The rows of a group lie close to one hidden flat surface of 11 dimensions, which may be shifted away from zero. Surfaces can cross.
(in the rows, 128 means zero)
Some rows, each with its group after it:
[128 126 117 143 202 117 154 107 131 130  84 162 149  64 137 142 118 127
 186  93 137 172 104  46 122]  F
[114 140 144 114 139 123 115 123 136 105 122 125 124 125 106 105 122 151
 112 129 107 127 109 136 107]  N
[143 129  47 168 149 112 132  99  75 156 139 103 124  59 111  78  73 140
 106  51 193 134 115 112 131]  F
[ 83 119 136 158 131 125 121 111 182 105 204 112  73 125 147  78 135 127
  98  60 131  99 166 166  87]  N
[135  95 108 112 162 103 157 148  99 149 122  68 110  82 125 108 126  89
 179 107 150 115 116 114 107]  P
[136 138 136 146 152 129 106 155 108  79 141 139 157  94 135 115  95 208
 146  75 129 164 127 117 132]  N
[ 57 107 131 159 163 106 131 110 190 138 151 114 138 138 106  98 123 119
 145 112 111 130  93 127 106]  F
[167 133 196 144 140  97 129 132 178 129 132  95 102 149 126 157 169 131
 199 136 151 126 140  90 123]  H
[136 114 117 168 113 121 103 133  77 132 142 129 132  75 171 148 119 129
 201  93 184 116 130  79 160]  N
[ 83 158 143 150 144 151 130  96 177 103 144 151 154 133  93 115 109 155
 129 125 139 144 122  98 131]  H
[117  61 131 125 108 121 102 166  82 146 145 124 116 100 141 111 128 115
 145 113 148 110 108 140 128]  N
[105 104 117 145 134 120 128 119 120 138 148 117 119  93 131 116 123 109
 152 105 154 112 118 108 127]  N
[182 158  96 111 123 129 124 121 113 107  99  94  94 133 107  97 110 116
  89 123 167 108 149 170  96]  H
[105 153 122  94 146 112 146 126  49 196 120 100 166 136 155  91 102 138
 175 117 113 179  79 105 128]  H
[ 76  84 172  96 124 150 161 128 130 172 182 175 137 162 159 110 138 102
 159 126 135 144 115 105 109]  H
[ 92 115 153 116 132 150 109 143 126 132 100 125 141 126 160 137 139 106
 178 130 137 131 137 126 123]  P
[122 162 129 103 124 148 144  64 145 115 144 139  81 138 113  74 118  95
  87 111 176  95 139 130  76]  H
[119 117 145 100 137 130 162 136 100 149 150 132 112 125 179 123 141  80
 197 117 142 127 130  97 109]  H
[161 172  80 126 169 119 167 149 108  81 105  55 132  64  95 139 105 131
 168 132 134 121 139 106 143]  N
[ 88 125 143 112 166 138 182  93 176 187 115 193 118 165 147 137 157  70
 123 158  78 173 105  96 113]  F
[112 122 127 129 122 124 106 126 168  96 112 134 155 151 114 143 131 144
  91 140  95 113 134 167 120]  F
[159 102 100 142 100 120 138 165 144 145 147  98 100 158 118 138 143 101
  89 154 115 109 155 188 143]  F
[ 94 156 150 121 118 133 108 146 140  89 139 116 110 165 175 115 136 104
 163 142  90 111 134 164 102]  F
[156 126 128  83  90 121 120 116  68 112 145 136  85 140 123  76 115  91
 122 144 165  82  91 141  89]  P
[126 144 187 119 142 104 144 114 133 144 175 101  92 133 160 112 153 140
 179  86 139 127 142  98 101]  P
[166 185 147  89 137 141 124 145 121  85  81 123 142 170 144 128 120 145
 140 146 110 151 143 150 101]  H
[126 105 131 152 179  96 131 149 193 147  94 102 133 163 102 112 127 114
 154 132 102 166 100 151 100]  F
[169 239 135 156 119 116 102  94 156  84 119  74 105 171 125 112 117 165
 125 117 151 118 162 156 109]  N
[121 128 168 140 113 119  97 130 123 127 155 139 128 148 149 120 131 165
 145 104 136 138 124 127 126]  N
[143 118 117 136 141 105 125 142 109 124 125  95 123 110 108 109 110 115
 178 128 160 120  94 113 119]  P
[ 79 117 161 135 139 149 132 114 151 149 144 159 149 124 121 125 128 149
 132 121 132 155 119  92 141]  P
[142 119 134  96 135 119 149 180  62 151 154  97 119 132 148  95 115 137
 164 121 115 160 105 132 121]  F
[166 133 145 138  94 114 122 114 138 108 162 101  64 106 126 144 161 117
 112 124 154  72 171 126 133]  H
[120 141 119 125 118 126 173 149 122 118 187 109  95 120 144 136 145 115
 118 142  84 114 148 135 149]  F
[137  87 106 144 115 131 128 148 133 157 133 110 115 134 108 120 125  89
 129 142 161 114 129 148 135]  F
[127 143 120 106 124 123 164 136 109 147 149  85 129 132 141 131 135 111
 147 136 124 118 140 127 129]  N
[ 56 126 144 139 151 136 147  78 170 152 145 146 149 124 136 125 131  98
 176 112 156 125 116  78 116]  N
[137 103 121 134 167 127 148 123 174 155 101 152 170 155  72 118 109 156
  82 120 125 180 113 135 119]  H
[116 100 129 126 157 104 112 113 165  91  74 136 107  77  87 146 148 101
 119 156  95  97  93 111 111]  N
[100 122 113 123 189 105 147  91 151 165  76 116 164 119  90 103 106 126
 140 110 128 162  80 103  98]  P
[ 97 147 147 153 141 150 111 111 138 125 135 147 174 142 158 123 107 149
 190  91 177 152 138  96 125]  N
[143 112 114 126 147 125 134 163 127 109  99 129 121 111 155 155 142  96
 161 138 102 125 138 131 127]  F
[134 124 142 117 114 142 104 156 107 127 113 139 146 144 147 139 126 150
 124 136 115 147 133 147 139]  P
[123 108 134 131  79 132  66  66 116 162 102 240 134 182 182 128 133 110
  76 115 146 117 107 146 105]  P
[153 160 142 126 144 130 131 154 123 114 117  99 140 147 127 117 112 148
 176 128 141 156 129 128 123]  H
[163 137 127 102 133 107 158 129  98 116 157 133 118 119  96 104 116 161
  95 131 110 134  96 117 120]  P
[123 194 143 116 173 105 163  83 134 142 121 111 139 129 116 110 119 160
 144 112 112 167 102  81 113]  H
[110 117 144  82 145 141 139  96 130 150 105 128 108 131 120  86 127  95
 114 113 159 120 128 130  75]  P
[153 123 151 138 116 108 138 115 126 105 178 166  94 107 148 145 152 136
 137 113 125 109 129  86 137]  P
[134 154 153  85 112 146 137  92 113 101 151 157  95 139 108  87 118 135
  88 134 141 109 115 121  94]  P
[ 99 150 111 105 171 145 170 121 150  99  95 134 132 107 111 129 123  87
 144 161  96 135 112 105 113]  F
[140 151 137 108 135 157 130 181  93 114 138  89 145 171 128  73  82 138
 189 130 176 160 122 156 105]  H
[174 119  82 125 106 145 106 128  98  94  83 185 116  98 151 157 127 125
  60 120 120 113 159 153 137]  P
[127 172 188 156 124 117  91  98 169 112 111 123 119 146 153 160 156 135
 202 135 147 120 136  89 132]  H
[137 133 171 109  81 123 108 156  73 150 163  95 120 161 156 119 135 137
 175 143 146 118 119 134 141]  N
[110 155 138 127 153 121 132 112 160 143 118 122 140 176  99  85 108 144
 116 132 116 162  99 146 102]  F

New rows, each followed by its group:
[100 167 154 130 143 122 102  61 148 152  75 145 142 149 148 128 134 107
 171 125 148 139 104  91 104]  H
[145 151 108 121 171 132 143 135 132 103  75 126 133 110 120 128 113 113
 151 136 124 152 120 115 114]  F
[115 164 158 121 150 141 130 127 130 103 112 137 127 132 147 120 123 119
 199 136 139 147 114  94 111]  F
[145 113 143  91 117 129 134 118 111 130 127 154 116 144  97  97 120 125
  92 145 139 123  99 133 103]  P
[128 144 145 135 126 144 121 177 115  94 192  92 138 145 158  92 103 181
 159  73 150 145 171 160 117]  N
[118 129 125 122 103 136 123  93 126 132 139 142 104 120 133 124 139 110
  98 122 145  95 140 128 123]  H
[102  59  90 133 130 115 101 123 101 152 113 131 179  93  99 108  98 147
  95  84 156 115  99 142 126]  F
[113 135 126  77 123 142 164 101 101 147 148 146 115 138 133  95 124 113
  82 125 116 126 122 133 101]  H
[156  98 140 125 145 118 116 157 147 158  80 119 160 163 101 136 124 132
 143 142 140 159 112 143 119]  H
[142 130 125 159 163 113 147 104 169 152 133 133 143 135  96 116 116 159
 114  95 145 165 122 109 122]  H
[126 165 138 125 176 115 130 133 151  64  88 147 150 107 158 157 133 154
 163 115  69 148 131 107 115]  F
[ 95 165 112 110 149 138 153  85 148 118 111 132 144 127 137 130 129 110
 115 124 107 123 138 121 106]  N
[111 146  72 149 152 135 117 100 101 132  91 106 116  67 180 123 116  98
 142  62 161 116 164 124 116]  P
[ 80 134 132 141 155 133 122 109 149  95 161 135 122 102 120  80 104 157
 113  76 130 131 121 127 100]  N
[127  66 128 161  92 164  85 161 136 144 137 194 147 170 192 142 128 104
 147 104 173 134 162 161 131]  H
[ 96 120 147 112 136 160 137 159 122 131 143 139 167 162 123  97 101 136
 161 135 140 163 111 132 118]  H
[139 104 110 125 132 123 123 148  98 131 114 111 117 100 147 129 127  99
 158 119 148 114 128 126 123]  P
[149 116 137 155 108 131 118 138 119 144 171 141 113 147 174 124 133 133
 143  92 159 131 158 134 132]  H
[134 109 156 120 116 152 144 159 158  92 166 160 124 141 133 151 146 137
 116 136 115 123 165 135 132]  H
[114 167 177  86 127 127 135 112 112 140 142 143 127 157 200 136 155 165
 120  97  73 151 157 129 112]  P
[132 114 153 101 112 135 105 170 128 110 117  92 153 169  88 109 112 148
 138 166 137 126 112 168 118]  F
[ 98 132  73 139 163 173 122 143 122  82  66 155 181  98 144 131  88  96
 171 126 150 143 129 125 121]  H
[120  67 124 157 115  96 142  92 132 219 183 127 104 111 102 118 145 130
  78  94 154 118 115 110 147]  H
[115 146 119 140 176 153 161 113 160  97 121 178 143 118 168 134 120 107
 173  93 141 153 149  91 104]  H
[149 124 114 116 144 131 141 156 103 132 103 125 117 123 148 129 129 101
 158 135 122 145 126 127 122]  F
[139 157 106  66 142 160 183 142  65 123 110 146 117 105 146 123 119  95
 131 161 101 147 120 105 127]  F
[117 119 131 135 122 166 126 167 119  83 143 124 119  82 109 138 121 122
 162 149 155 113 141 109 154]  P
[102 127 160 127 142 108 137  69 142 186 130 151 124 144 148 125 146 111
 149 111 139 139 107  82 111]  H
[132 131 107 136 121 116 123 140 107 126 147 122 116 125 165 125 130 130
 116 105 108 124 140 153 128]  F
[ 96 131 165 108 149 144 114 131 149 112  86 123 146 138 124 126 131 108
 191 153 142 129 113 113 106]  P
[195 148 132 124 161 113 151 116 154 126 106 119  95 146 136 119 136 114
 142  99 160 138 156 124  83]  H
[140 123 151 116 139 132 145 129 138 131 131 130 112 141 146 121 137  98
 168 123 158 122 137 113 101]  H
[133 138 147 100 141  95 126 101 118 140 108 132 128 149 151 115 137 113
 153 115 119 125  99 118  87]  P
[126 115 146 125 125 169 136 181 161  61 149 124 130 127  97 131 120 121
 156 158 149 114 153 138 128]  H
[136 130 140 131  65 143  93 148 135  63 155 121 134 140 128 168 143 145
 101 157 125  66 176 169 152]  F
[ 98 182 158  94 153 148 129  96 143 148  99 121 166 175  90  70  95 189
  88 120 117 187 108 144  98]  P
[132 150 157 125 152 122 128  89 165 134  86 174 145 159 163 152 146 127
 146 117 116 154 133 103 106]  H
[133 138 136 151 116 136  83  98 139 104  63 195 154 121 209 207 156 103
 175 121 136 110 161  96 143]  N
[ 90 134 136  92 169 173 152 122 146 106  88 181 165 150 154 114 110  77
 186 134 143 154 120 110  82]  H
[117 130  74 142 106 158  84 139  95 108  88 102 147 110  97 105  85 113
 114 143 175 107 123 170 139]  H
[170 154 150 114 153 133 127 125 171 118  84 158 158 194 117 126 121 163
 106 124 118 177 140 152  97]  H
[ 83 216  67 161 142 162 115  98 102  58 118 101 151  67 112 103  68 147
 142 118 153 120 124 107 146]  H
[182  85 139 150 138 102 124 141 145 186 121 115 113 160 132 122 138 113
 156  97 185 146 138 135 110]  H
[142 137 129 135 118 104 116  99 114 158 114 126 112 120 153 144 144 123
 130 112 133 119 131 115 133]  H
[156 153 138  92 108 148 104 182  89  95  89 103 149 160 144 128 115 135
 156 167 122 134 137 170 125]  H
[113 144 147 150 140 140 116 119 141 120 132 127 129 118 133 125 125 145
 153 108 150 140 142 110 134]  P
[199 101 118 166 118  87  95 125 122 198 107 105 111 159 135 119 131 129
 128  87 187 142 136 154 121]  H
[126  95 156 142 122 120 115 117 140 155 148 132 112 137 108 103 127 116
 155 119 181 123 106 109 115]  P
[118 126 130 123 127 188 118 143 142  84 122 167 124 162 169 100 104  68
 188 118 202 117 158 143  83]  H
[144 134 107 141 140 120 124  93 130 123 119 146 117 111 108 109 111 132
 104 104 152 128 114 114 115]  P
[141 108 130 136 116 125 140 133 149 141 151 124 141 139  83 137 130 150
  90 141 132 126 131 133 148]  F
[ 92 126 126 138 140 158 129 137 145  98 132 144 152 115 121 128 110 117
 166 135 149 132 129 111 133]  H
[136 139 128 123 133 149 139 151 168  96 101 104 123 145  81 135 127  97
 144 188 138 114 134 143 126]  F
[162 150 111 151 144 124 123 144 150  83 107  95 132 113  93 137 115 147
 136 133 144 124 144 132 133]  F
[156 181 163 113 102 159  96 162 140  39 106 104 119 153 124 145 129 146
 157 175 132 104 161 157 127]  H
[117 150 150 128 114 128 113 107 126 141 137 129 136 155 154 127 131 135
 152 122 144 127 132 119 124]  N
[ 96 131 165 101 147 113 134 151 138 121 138 118 148 166 132 108 128 157
 144 133  69 155  98 146 104]  F
[ 63 136 157 108 134 178 142 164 102 150 166  75 138 112 126  91 109 159
 160 116 144 161 148 126 145]  P
[108 123 126 118  94 131 115  67 114 168 140 166  98 134 165 117 146  93
  87 107 147  96 133 130 114]  H
[101 158 140 106 115 151 142 167  79 108 168 130 156 131 162 126 114 168
 150 137  89 150 128 129 153]  H
[ 86 195 177  97 165 138 194  96 153 117 189 147 152 152 104  94 115 194
 118 120  78 182 106  79 117]  H
[ 69  93 126 140 140 120  92 112 135 113 113 154 158 101 158 132 126 117
 161  96 127 109 109 119 113]  F
